Each new row is followed by its nearest point in the smallest flat space through zero that holds the last named rows.

k976 (4 x 16):
[[-47.9  -5.9 -29.5  28.2  10.3 -13.1   7.3   5.0   3.3  39.3 -14.7   2.8
  -26.6  -5.8   4.9 -26.0]
 [ -5.5 -31.2 -40.0  41.1  42.9 -16.7  16.2 -20.5  41.0  39.5 -11.5  53.6
   13.9 -15.5 -28.1 -41.1]
 [-22.3 -29.1 -31.9 -38.9   3.6  18.9  31.7  -5.5 -13.7  17.7  31.0  46.9
  -12.1 -13.6   2.6  -5.2]
 [-49.8 -22.5 -16.8   7.3  58.0  12.3  13.4  46.2  16.9  50.6  41.4 -12.6
  -49.0 -20.2 -10.1  -8.9]]
New rows:
[-18.3 -40.5 -12.7  12.5 -25.5 -32.4  20.9  28.5  23.9 -10.3 -41.5   0.3
  17.5 -14.9  -9.7 -10.8] : [ -7.5  -0.4 -12.5  20.4  -1.3 -12.6   0.1 -11.2   6.0  10.2 -19.8   9.2
   3.5   0.5  -1.0 -15.3]
[ -0.7 -13.9  -1.6  -2.1 -13.8 -26.7   3.4  -9.8  53.1  11.6 -33.9   5.6
  -9.9  18.8  27.5 -28.8] : [ -6.7   1.9 -12.0  24.1  -3.9 -15.2  -1.8 -13.3   6.2   9.2 -24.8   7.9
   5.2   1.9  -0.3 -16.5]
[ 10.4  20.8  27.7  12.6  -3.5  14.8 -21.4 -38.2  15.8  -8.3 -25.1  33.8
 -26.1  35.7  -4.1  12.4] : [ 14.6   7.0   4.1   8.5 -11.9  -8.2  -6.3 -13.9   1.4 -11.1 -17.4   2.4
  15.7   5.7  -0.2  -1.8]

k802 (4 x 16):
[[ 12.8  -5.4 -37.2  44.0 -34.1 -52.2 -35.4 -42.9  40.7 -65.8  14.7  13.2
    5.9   6.2 -18.2   2.2]
 [-10.3  -8.1  35.3  20.5 -42.0 -25.2 -29.7  -1.5  -7.2 -34.1  35.5 -42.0
   -7.0  -7.6  30.6 -15.2]
 [ -7.1 -35.9   0.6  12.6 -43.9   0.1 -34.3  -3.3  30.8  31.3  38.9  11.3
   30.1  -2.0  10.6  37.6]
 [  5.1  -7.6  -9.7   7.8 -36.8 -15.2  -4.0 -54.1  24.3   9.6  36.1 -25.2
   17.8 -42.4  -8.9 -16.5]]
New rows:
[ -1.5 -12.8   6.3 -19.2  12.2 -17.9  -1.7  -4.3   7.7  -7.3 -15.2  22.6
 -14.9   1.4  36.0  25.5] : [-1.6 -2.9  0.4  2.6  3.2  0.9 -6.2 13.7 -0.5 -3.9 -5.1 10.6 -1.2 13.8
  3.0 10.6]
[ 13.5 -11.1   8.7 -25.4   0.3  47.7  15.8 -25.6  -3.4 -10.5 -39.3  22.2
  23.7 -20.2   0.1  16.7] : [  3.5   2.7 -11.3 -11.9  14.8  13.4  15.2  -3.0   2.0  22.2 -10.2  11.2
   4.8  -4.3 -11.5   3.1]
[-15.8  -0.4  10.9 -11.3  -4.4  51.2 -10.3   1.1  10.6   6.1  -1.9  -2.9
   4.1  10.1 -14.0   0.1] : [-2.9 -4.4  4.4 -7.5  2.5 11.7  2.8  8.5 -2.1 19.6  0.6  3.2  4.2  0.0
  3.0  7.5]
[-17.0   3.8 -13.6   7.2 -56.2 -11.4 -43.3  19.5 -14.9  20.2  13.8   1.6
  18.9 -12.2  -0.5   4.1] : [ -6.1 -18.5   9.3   9.4 -28.4  -4.1 -22.1   0.7  11.4   8.2  25.0  -3.5
  12.0  -1.4  12.5  14.9]
[  5.0   9.2   5.9  -4.3  -0.4   7.4 -15.6  12.3  24.3  -3.9  25.3  -3.3
 -29.2 -21.8  24.2 -24.4] : [ -3.0  -0.2  12.2   1.5  -9.4  -3.6  -3.0  -1.9  -5.3  -4.2   9.7 -16.3
  -2.6  -7.1   8.5  -8.6]
[ 19.2  20.5  -1.5 -18.2  -1.3   0.1  -6.8 -41.1 -18.7  -5.2  -2.0  26.2
 -16.3 -35.6 -12.4 -33.7] : [  8.2  14.0 -12.4  -4.2   7.0  -5.2  18.2 -28.5   0.9  -5.2  -4.4 -11.5
  -3.2 -20.6 -15.4 -23.9]

k128, 4 rows:
[[ -5.8  12.5 -10.6 -41.7   7.7 -11.5 -32.7  19.4   6.3 -41.0  12.2  -3.4
   22.7  37.2   0.7 -12.9]
 [-35.0  -4.4 -20.8  15.1  -0.6  -8.3   7.4  -2.6   2.1 -27.7 -17.2  23.4
  -63.8  21.4 -18.4 -13.2]
 [ -5.3 -18.9  61.8  25.3  10.9 -41.1   7.5  -7.7   2.8 -16.1   7.9 -40.8
   -0.8  15.7   7.5 -11.0]
 [ -8.1 -30.7  58.5  -6.4 -23.4  23.8 -11.6 -14.5 -16.4  33.1  -5.4 -51.5
  -18.7  23.3 -12.2  30.6]]
New rows:
[ 11.4  -1.8  15.1   4.7  56.2  -7.3 -15.0 -29.7  15.8  10.2  15.2   3.5
   0.0  -3.6   5.9   1.8] : [  6.3  -0.4  11.5   9.3   6.4 -12.9   5.8  -1.0   2.6  -1.7   4.8  -6.0
  11.5  -6.6   7.1  -4.8]
[ -6.2 -26.4 -51.9 -12.5  13.5   4.0  19.2   1.2 -18.8  -1.4  -5.7  -3.4
   6.8 -56.2 -13.8  14.5] : [  8.4   8.8 -27.7   5.0  -1.7  14.2   9.9  -0.7   0.0  15.2  -4.2  23.4
   2.0 -24.3   1.2   3.3]
[  6.1   9.6 -11.7 -15.4 -11.2  -4.4  -5.8  22.9  38.1   3.4   2.7 -56.2
 -10.8 -11.5  -0.5  39.7] : [  3.1  -3.3  10.5 -12.6  -5.6   9.3  -9.7   0.4  -3.7   7.9   2.4 -13.2
   8.8   6.6  -0.8   8.8]
[ -5.7  -0.4  14.5  14.2   5.4  -7.6  -0.1   4.5 -22.0  13.3   5.8   8.7
   0.1 -32.3  28.6  40.3] : [ 10.5  -3.1   8.5  14.1  -1.3   3.6  11.9  -6.6  -2.0  20.1  -0.2  -3.2
   6.8 -20.0   4.9   6.2]

k883, 4 rows:
[[  5.0  40.0  33.1  53.9 -11.2  36.7  20.2  -6.7 -15.8 -14.6  13.0   0.6
   31.2 -35.2  21.0 -19.9]
 [-22.9  37.0  31.2  32.1  -2.9   0.7 -42.8 -20.5  -3.5   0.3 -13.2  14.2
   28.2  35.5 -48.7  -5.0]
 [-11.8  -2.9  -5.6  38.2 -13.6   7.6  19.3  11.2  23.0 -21.8  11.3 -23.0
   70.6  21.2  -0.7  67.1]
 [-51.5  13.2  22.1 -13.6 -38.4  60.1 -40.2  -8.8   6.2 -31.1  17.4   2.8
   54.2 -10.6 -43.3  -6.5]]
New rows:
[  2.9  11.7  -1.7 -25.6  12.4  17.0  11.2  -0.8  13.8  52.0 -12.5 -38.6
 -46.0 -34.7   6.6   3.8] : [ 11.9 -11.5  -9.1 -20.7   5.8  -4.2   9.3   3.7  -5.4   6.9   0.5   1.8
 -30.2 -16.7  16.8 -16.8]
[ -2.3  -7.6  34.6   9.3   3.7 -28.0   4.6 -17.4  -0.8   3.2   6.0 -25.1
  12.3   1.5  -2.0  27.1] : [ 2.2  3.3  0.0 17.6  3.1 -9.0  4.4  0.8  4.1  0.3 -2.7 -3.7 12.8 13.8
 -1.2 17.3]
[  3.3  42.8  16.5  46.7  49.1  -1.2   5.0   6.3  -5.4   8.4   7.4  -4.0
 -13.9   4.9 -11.1  -7.5] : [ 14.4  29.7  19.9  43.0  12.4 -13.0   3.2 -10.0 -12.3   9.8 -10.4   7.6
  -1.2   8.3   2.9 -11.1]
[ 53.7   4.3   2.8   1.2  -1.5 -11.6  -0.3  -4.2 -34.1  56.2   2.3  -2.3
  17.4   6.4  -5.1  -3.8] : [ 14.4   9.1   3.9  16.8  12.6 -17.5   5.5  -3.2  -6.4  10.9  -8.6   3.9
 -13.4   6.7   6.6  -5.4]
[ 44.8  16.0 -24.9  38.1  51.3  15.0   1.1 -18.9  -6.2   1.5  13.3  -1.5
  -5.7  -6.9  17.1   6.4] : [ 22.0  12.4   5.1  31.5  11.9 -12.5  22.6   0.2  -7.7   7.2  -3.5  -1.0
  -5.8  -4.0  22.6  -1.2]
[ 56.2  -4.1 -19.6   3.1  -8.6  22.0  -1.9 -13.0 -38.7 -13.4   6.1 -21.2
   9.8   0.7   6.4  -2.8] : [  7.4   1.5   0.6   7.1  -0.3   5.2  14.1   2.7  -2.9  -2.0   4.5  -2.7
   0.0 -13.3  15.2  -2.5]

k282 (4 x 16):
[[  7.0  -2.6  26.5  25.0 -10.1 -20.8  -6.9  13.4  17.5   6.1  26.0  63.7
   -7.8  28.0   7.0 -19.2]
 [-39.6  -1.4 -10.0  78.1 -44.3  -1.1 -35.5  20.5 -14.9  -4.5  23.8   3.0
  -14.1   7.9  56.9 -72.1]
 [ 43.0 -21.5 -32.6   2.6 -29.0  -3.3  22.1  18.7  31.9 -25.7 -13.2  78.0
  -12.4  28.2  32.9  28.9]
 [-23.7  23.9  15.7  12.2  -4.0  43.2  -5.3   6.0  19.7 -24.2   6.4  19.1
  -30.6  63.5  24.5 -32.2]]
New rows:
[  0.2  -3.8  -9.0  -2.8 -37.1 -11.9  10.6 -14.9   1.2   4.4  -1.5  25.6
  19.7  48.3  -4.9  -1.8] : [ 8.7 -2.6  0.7  4.0 -6.4 -1.2  3.4  6.0 11.4 -5.4  2.4 28.5 -5.9 15.6
  7.7  1.2]
[ -0.4  41.1 -56.2   2.0  23.2  -9.6 -22.6  -9.2  28.6   3.4  -1.2 -11.4
 -10.6  -9.6 -15.0   2.9] : [ -1.2   0.5  -8.6  -6.5   1.5   6.9   2.5  -3.0  -3.5  -3.3  -7.8 -15.1
   1.0  -5.5   0.1   5.6]
[-23.0   4.5  31.8   0.2 -38.3  -6.4  14.4   3.2  -1.5   1.7  -7.1  -9.8
  12.4   7.7   4.5   3.1] : [-6.4  2.8  5.0  5.4  0.0  0.7 -4.4  0.2 -1.8  1.6  4.3 -2.5 -1.2  2.1
  0.9 -8.6]
[-24.0   9.2   9.0  -3.1   3.7  39.9 -29.9  22.0  -6.7 -12.0  28.3   0.3
 -12.2   6.3  13.5  37.5] : [-9.7  9.6  2.7 -2.0  2.4 18.7 -0.4 -1.2  3.7 -8.6 -2.1 -5.7 -8.8 17.0
  4.9 -7.2]
[  3.9   5.2   0.5   9.0  12.6   5.9  20.8  -0.7  14.5 -14.9  11.9  -5.4
  -6.1  14.8  53.1 -34.7] : [-10.8   5.0  -4.9  14.4 -11.0  16.0  -4.5   5.6   4.1 -12.1   0.7   5.1
 -12.1  19.7  20.5 -16.7]

k75 (4 x 16):
[[ -0.3  -6.4 -34.5 -31.1 -28.4 -27.5  18.6 -11.4  -7.3  12.4 -11.6 -22.6
  -27.6 -19.3  -3.6 -10.8]
 [ -4.4 -29.4  29.5  -9.9 -14.6 -33.2 -14.0  28.3 -67.8 -15.8  -0.1  22.5
    5.1  -4.6  24.6   9.0]
 [  8.0  -6.7  50.3  12.3  -9.2  15.0  10.7  16.0 -14.1  43.3  32.2   5.3
    2.2 -13.6 -26.1  -3.3]
 [ -7.4 -32.6 -17.8 -15.3 -12.0  58.7   2.6  13.1  19.7  -7.8  42.6   6.4
    3.3  15.5  11.4 -18.3]]
New rows:
[-18.9   5.2   8.9  10.0   6.6 -16.3  -3.2   3.7   7.1  28.1  11.7   0.8
 -19.9  -7.2  -6.2   6.3] : [  4.1   6.5  11.9   4.7  -1.5  -5.4   5.8  -1.7  -1.3  16.9   0.6  -4.0
  -3.0  -8.1 -12.7   0.5]
[ 17.4 -35.2  -4.8 -30.0  -9.5   6.9  30.6  11.6  10.3   2.4  14.3 -19.2
  14.2  17.5  -5.8  18.9] : [ -2.1 -16.1  -9.7 -13.6 -14.3  15.0   7.0   4.7   1.2   4.9  16.6  -2.5
  -6.1  -1.3   1.2 -10.1]
[ 21.4 -37.3  21.9 -37.8  -6.6   9.2  18.5  -6.3 -21.8 -14.2   2.9  30.4
   7.7   9.5  -7.9  21.0] : [ -3.0 -21.4  10.6  -8.1 -11.0   2.6  -3.2  16.0 -23.7  -3.9  13.9  10.4
   2.1   0.2  10.3  -2.0]
[  6.6  -2.0 -13.0  11.5 -29.7 -11.2  31.5 -24.3 -12.6  25.4 -12.2  24.1
 -25.6   7.6 -22.5 -21.4] : [  3.5   1.3  -4.7 -10.1 -14.9 -12.4  14.4  -5.8  -2.5  22.1  -0.9 -13.6
 -14.9 -15.4 -13.7  -5.8]
[  7.8 -15.2   0.5 -23.8   7.8  -5.0   7.4  12.4  -0.6  -7.2   0.2 -51.5
   9.5 -15.2   3.8 -30.4] : [ -1.0  -7.6 -13.3 -13.5 -12.8  -2.4   7.3  -1.4  -1.7   4.5   2.5  -7.0
  -9.7  -5.6  -0.1  -6.5]
[ -8.2  -5.9  -9.0  -1.8  -0.7 -21.1  49.9  36.6  21.9  21.7 -17.2   3.8
 -16.2 -58.2  -9.6 -11.1] : [  4.5   2.7  -4.0 -10.8 -17.0 -15.3  17.1  -7.1  -2.9  27.2  -1.5 -16.1
 -17.4 -18.6 -17.2  -6.4]

k478, 4 rows:
[[-16.3   7.8  -1.8   5.4  36.4 -22.8  -6.8  -3.0 -32.6 -28.5 -24.8  21.2
   -4.6 -15.0  -2.4 -30.5]
 [  5.5   6.8  17.6  12.8  23.5 -10.8  12.1  20.5  -2.9 -25.2  28.7 -13.8
  -21.7 -10.3  23.9   3.5]
 [ -3.2 -21.5   0.9 -30.5   8.0 -14.5  11.8  42.7 -38.9  24.0   4.0  -3.4
    0.5 -80.3   4.2   3.0]
 [  5.8   2.7   4.9   5.9   1.3  13.4  -4.9   5.9 -19.5 -15.0  -2.8 -23.8
  -29.0  14.8  31.4 -13.4]]
New rows:
[ -4.1  27.1 -23.2 -16.5  12.5 -13.8   6.8 -25.7  13.2 -11.6  21.0  43.7
  45.1  10.6 -27.0  -2.5] : [-10.8   8.4  -4.2   7.9  12.1 -20.6   1.0 -20.7  25.6  -4.8  -2.6  35.3
  29.7   4.7 -36.5   4.6]
[  7.4   9.8  -5.2 -29.6 -14.1 -17.0  27.8 -13.9   9.8 -36.8  -5.3 -11.6
 -16.3 -15.9  -5.2  -3.7] : [-0.5  1.6  3.0  2.3  7.1 -4.7  2.3  3.6 -1.8 -5.8  4.0  0.4 -2.6 -4.5
  2.4 -0.6]
[ -4.3   0.5 -51.2   4.2  13.9  23.6  16.2 -22.5   7.0  -6.5   0.8  -5.8
  23.9   3.1 -27.5  -6.5] : [ -4.6   1.6  -6.8   0.1  -4.4  -1.0  -4.8 -14.9   9.1   4.5 -10.9  13.8
  14.0  10.0 -16.9  -1.1]
[-34.8 -36.7  31.1   1.5 -32.6 -22.2  13.9 -22.3  -9.5   2.5   7.0  11.5
 -12.6  12.4   2.6   7.3] : [ 0.6 -0.6 -1.2 -0.8 -4.0  1.9 -0.4 -2.1  3.8  3.6 -0.2  0.5  2.8  2.6
 -2.6  2.2]
